The rows of a group lie close to one hidden flat surface of 9 dimensions, which passes through zero. Surfaces can cross.
In the rows, 128 means zero.
Some rows, each with its group after it:
[ 79 118 101 127 148 110  23  91  95 152  71 127 185 105 152  95 135]	(0)
[133 107 139 140 122 147 134 136 123  91 124 121 115  88 114 124 135]	(3)
[110 145 140 125 132 124 159 104 132 102 137 138 162 124 121 127 116]	(4)
[168  74 175 112  95 152  24 134 137 122  48 164 168 153 112 115  93]	(2)
[111 131  81 129 196 149  94 125 138 138  96 136  90 104 133  56 166]	(1)
[ 96  59  34  87 136 119  82 146 145 193 111 165 121  96 127  90 126]	(1)
[105  99 138 141  88 146  92 127 116 134 151  95 148 119 150 123 112]	(3)
[114 152 144  87 109 147 132 127 134 123 134 109 179 175 141 127  90]	(3)
[ 78 141 108 118 136 129 126 121 145 138 131 144 138 126 137 108 157]	(3)
[176 129 105 105 188 116 170 106 138 116 153 147 126 114 138 185  79]	(3)
[138 101 104 125 164 127 139 134 126 104 116 132 103  62 120 155 136]	(1)
[ 78  92 104  71 186  98 177 111  93 179 136  93 103 117  87 156 119]	(0)
[112 129 151 170 133 137 140 132 159  65 118 149 107 124  90  74 174]	(0)
[146 185 169  90 130 150 160 122 182 107 144 137  97 176 133 196 141]	(4)
[163 172 182  99 166 135 145 124  95  95 100  98 155 133 141 196  92]	(1)
[172 183 165 129 177 132 143 151 132 102 119 117 101 165 142 181 136]	(1)
[ 91 102 153 114 149 117  92  95 131 129 130 131 146 147 126 170 126]	(4)
[ 89  57 166 154 138 125 104 162  76 122  98 127 125 109  86 131 164]	(2)
[166 125 109  95 119 145 104 118 150 160 123 142 120 110 149 142 103]	(2)
[156 115  71  87 160 123 107 194 135 178  90 150 107 129 142 147 128]	(1)
[ 98 127 129  77 100 169 107 143 149 118  97 105 132 103 137 141 135]	(0)
[ 92 199 186 157  83 154 137 110 115 115 156  58 156 210 142  82 117]	(3)
[156 161  95 166  96  92 156 121 122 154 123 139  96 106 114  74 145]	(3)
[ 99  97 148 113 194 134 134 126 117  84 109 142 148 128  85 128 127]	(2)
[130 146  94 100 130 112 182 135 103 164 166 105 123 134 131 148 103]	(0)
[120 177  92 178 121  99 184 128 138 125 172 112 108 104 146  96 155]	(0)
[144 113 124 106 110 176 147 163 125 142 103 156  99 123  97  63 128]	(2)
[ 51 177 130 168  54 118 112 140 116 137 185 154 236 157 188 121 138]	(4)
[ 96 126 143 104 166 176 116  79 162 180 157 155  77 121 121 100 151]	(2)
[104 110 120 109 138 152 140 137 103 160 132 131 120 107 117  97 126]	(2)
[ 66 138 114 118 135 136 115 120 143 133 135 133 125 103 130 127 172]	(3)
[ 83 105 158 177  78 111  60 150 107 117 129 167 216 159 141 137 143]	(4)
[130  83 192 137 113 153  44  93 195 119 137  66  54 189 117 182 152]	(4)
[123  89 113 101 127 166 143 119 101 152 180 122 152  78 149 149  76]	(0)
[169 131 155 119 130 129 148 123 116 116 130 106 106 130 117 165 119]	(3)
[ 86 155 166 119 136 165 137 130 162  90 144 171 136 120 139 152 166]	(4)
[141 126 117 133 129 123 141 130 119 138 143 132 125 123 129 140 117]	(0)
[159  59 103  91 152 126  99 173 101 140  62 162 133  91 108 142 112]	(1)
[113 101  85 140 128 139 232 135 100 119 173 101  86  43  95  77 116]	(0)
[187 138  76 119 137  67 149 115 144 148 128 122 118 150 139 147  92]	(1)
[141 107 102 111 105  90  72 131 126 209 128 148 148 166 153 173 116]	(3)
[104 146 102 101  75 170 128 182 145 146 150  91 138 133 183 142 127]	(4)
[105 121 143 120 173 132 167 150  73 137 113 134 149 161  87  92 110]	(2)
[155 123 100 145 152  45 131  94  90 183 146 123 128 134 143 180 102]	(4)
[110 151 122 150 160  85 162 123 119  74 140 108 159 134 136 165 129]	(2)
[141 136 108 100 133 143 128 182 157  87 127 160 147  87 166 191 127]	(0)
[155 130 127 168 164  95 149  74 106 127 115 149 106 114  89  71 128]	(4)
[123 141 144 158  88 130 127 127 122 145 144 119 137 147 130  93 133]	(1)
[119 106 131 122 154 129 118 111  75 148 120 127 159 124 114 113  98]	(2)
[162  79 128 108 190 112 108 127 147  82  68 170 116 123  87 137 120]	(1)

New rows, each followed by its group:
[190 153 111 158  95  97 110  97 172  92 133 130 127 122 164 139 117]	(2)
[101 113 164  93 132 145  87 113  91 167 117 115 162 124 136 166 121]	(1)
[171 140 119 156 127  78 103 179  89 188 120 200 169 171 150 164 126]	(4)
[143 113 169 156  95 160 100  93 136 135 144 123 110 143 132 110 122]	(0)
[141 103 125 160 173 108 147 121 103 132 145 160 135 112 114 121 119]	(0)
[123 125  71 156  97 125 179 170 170 115 177 140  81  85 133 118 159]	(1)
[160 113 196 195 109 100  97 115 166  85 139 162 112 162 107 180 169]	(4)
[166 146 110 133 205 123 166  76 114 143 137 151 124 140 125  82  85]	(2)
[155 130 123 122 101 194 141 133 196 116 117 177  59 100 114  47 146]	(2)
[115 134 106 114 157 147 126  84 168 129 161 146 105  99 150 138 132]	(2)
[116 104 147 167  87 109  84 141 106 121 108 105 142 124 122 134 153]	(2)
[ 58 179  88 128 133 133 137 124 135  89 110 123 182 112 145  55 148]	(0)
[147  71 133 140 106 174 100 202  94  95 143  85 160 125 168 161  81]	(3)
[119  83 139 164 188 168 101 119 119  69 153 127 156 123 138 105  96]	(3)
[149 142 133 174 123 101 105  91 148  82 112 134 144 131 132 110 131]	(2)
[170 168 153 167 122  90 138  78  83 141 143  88 126 121 138 146 115]	(1)
[156  93 125 154 178 102 133 126  83 147 129 167 152 145  98 114  92]	(0)
[151 132 127 134  97 138 134 141 131 108 121 111 129 135 122  94 121]	(4)
[154  66 140 116 177 108  66 106  83 183 107 154 153 140 126 178  89]	(0)
[155 108 122 187 161 103 123 161 114  59  58 183 130 123  72  32 150]	(0)
[145 130 118 122 133  99 104 120 122 166 126 114 115 126 140 160 129]	(0)
[112 124  86 135 141 127 120 201 124 139 133 132 120 111 161 145 162]	(3)
[124 151 131 122 128 118 132 115 127 146 117 134 129 146 126 119 133]	(3)
[117  98 122  91  76 120  69 138 127 192 143 109 160 163 167 195 102]	(3)
[167 115 147 113  83 117 128 152 120 111  99 106 157 185 116 135  78]	(4)
[142 119 116 120 121 135 135 162 113 128 147 103 132 119 158 170 108]	(3)
[143 127 165 120 170 125 119 116 124 121 117 133 124 173 118 168 113]	(3)
[163 139 140 145 127 108 148 117 119 133 133 115 101 127 116 140 121]	(3)
[151 117 153 150 172 119 112 152 166 122 128 165  73 183 111 169 165]	(1)
[138 156  98 123 125 177 127 166 143 166 129 121  70 115 158  88 153]	(4)
[ 90 184 127 136 212  86 110 141 179  74 127 190 173 182 158 196 178]	(0)
[ 95 148  96 117 149 136 156 123 108 139 146 148 149  90 144 116 141]	(4)
[124  99 105 128 162  91  85  89  79 187 113 120 155 125 134 124 103]	(0)
[217 111  88 134 160  98 140 124 132 110 109 153 113  76 136 152  91]	(2)
[119 124 170  81 196 132 129  99 133 103 103 175 145 150  95 172 128]	(4)
[108 174  57 156 130 128 182 119 167 102 177 108  92  83 153  83 151]	(1)
[133 150 185 148 103 171 118 163  96 115  89 132 148 163 118  93 134]	(1)
[153 135 121 149 101 149 130 154 141 128 134 122  98 119 140  89 139]	(4)
[127 162  78  91  58 118 146 165 134 172 139 108 150 133 167 140 110]	(3)
[166  59 126 111 115 158 133 167 116 120 116 140 113  69 115 154 103]	(0)
[152  90  75 147 181 129 149 171 120  83 128 162  97  43 117 126 135]	(3)
[119 119  97 169 120 148 122 143 120 113 161 112 139  97 152  82 113]	(3)
[155 120 137  58 193 137 131 117 129 145  78 132 103 140  99 148  99]	(4)
[178 202 115 156 182  80 154  85 148 135 148 100  77 161 154 154 136]	(1)
[163 154 102 160 130  83 176 155  88 111 127 107 153 142 125 103 104]	(2)
[125 157  89  95  89 103 161 129 147 170 133 125 110  94 144 159 139]	(3)
[145 110 160  70  66 220 217 178 150  92 163 114 106 123 102 135  96]	(0)
[164 106 113 133 155  99 101 118 127 162 121 163 124 146 125 137 109]	(3)
[ 97  96  81  56  77 118  96 194 139 190 101 150 133  99 147 187 153]	(3)
[161  77 166 138 121 122  68 149 132 122  93 145 138 173 109 151 127]	(4)
[161  99 130 136 133  88 140  84 119 115 135  83  91 115 100 138 108]	(4)
[ 97 117 147 124 123 176 116 113 145 103 151 132 143 104 147 126 126]	(0)
[135 165 107 189 145 135 137 109  78 147 151  89  75  25 157  97 164]	(1)
[113 151 112  89 196 135 138  61 136 141 152 138 142 137 149 135  87]	(2)
[118 184 101 125 143  88 117 158 164  94  84 133 133 148 149 152 182]	(0)
[142 134  86  99 104 166 124 165 164 166 157  68  56 114 175 167 141]	(4)
[131 111 153 149 122 124 138 157 125  70 119 186 152 108 108 144 151]	(4)
[155 111 192 128 108 146 133 119 120  93 104 110 134 153  91 122 108]	(3)
[122 136 126 149 130 138 130 154 136 149 150 138  90 124 141 125 163]	(1)
[118 141  83 165 117 121 122 142 121 162 172 103 128 128 180 122 126]	(3)
[ 75 130 105  97 138 163 139 111 124 154 170 109 123  78 145 131 129]	(2)
[114 149 148 135 107 123 126 136 142 100 119 120 140 161 117 117 144]	(2)
[148 132 155 124  65 162 131 191 141 123  89 148 110 167  99  83 152]	(2)
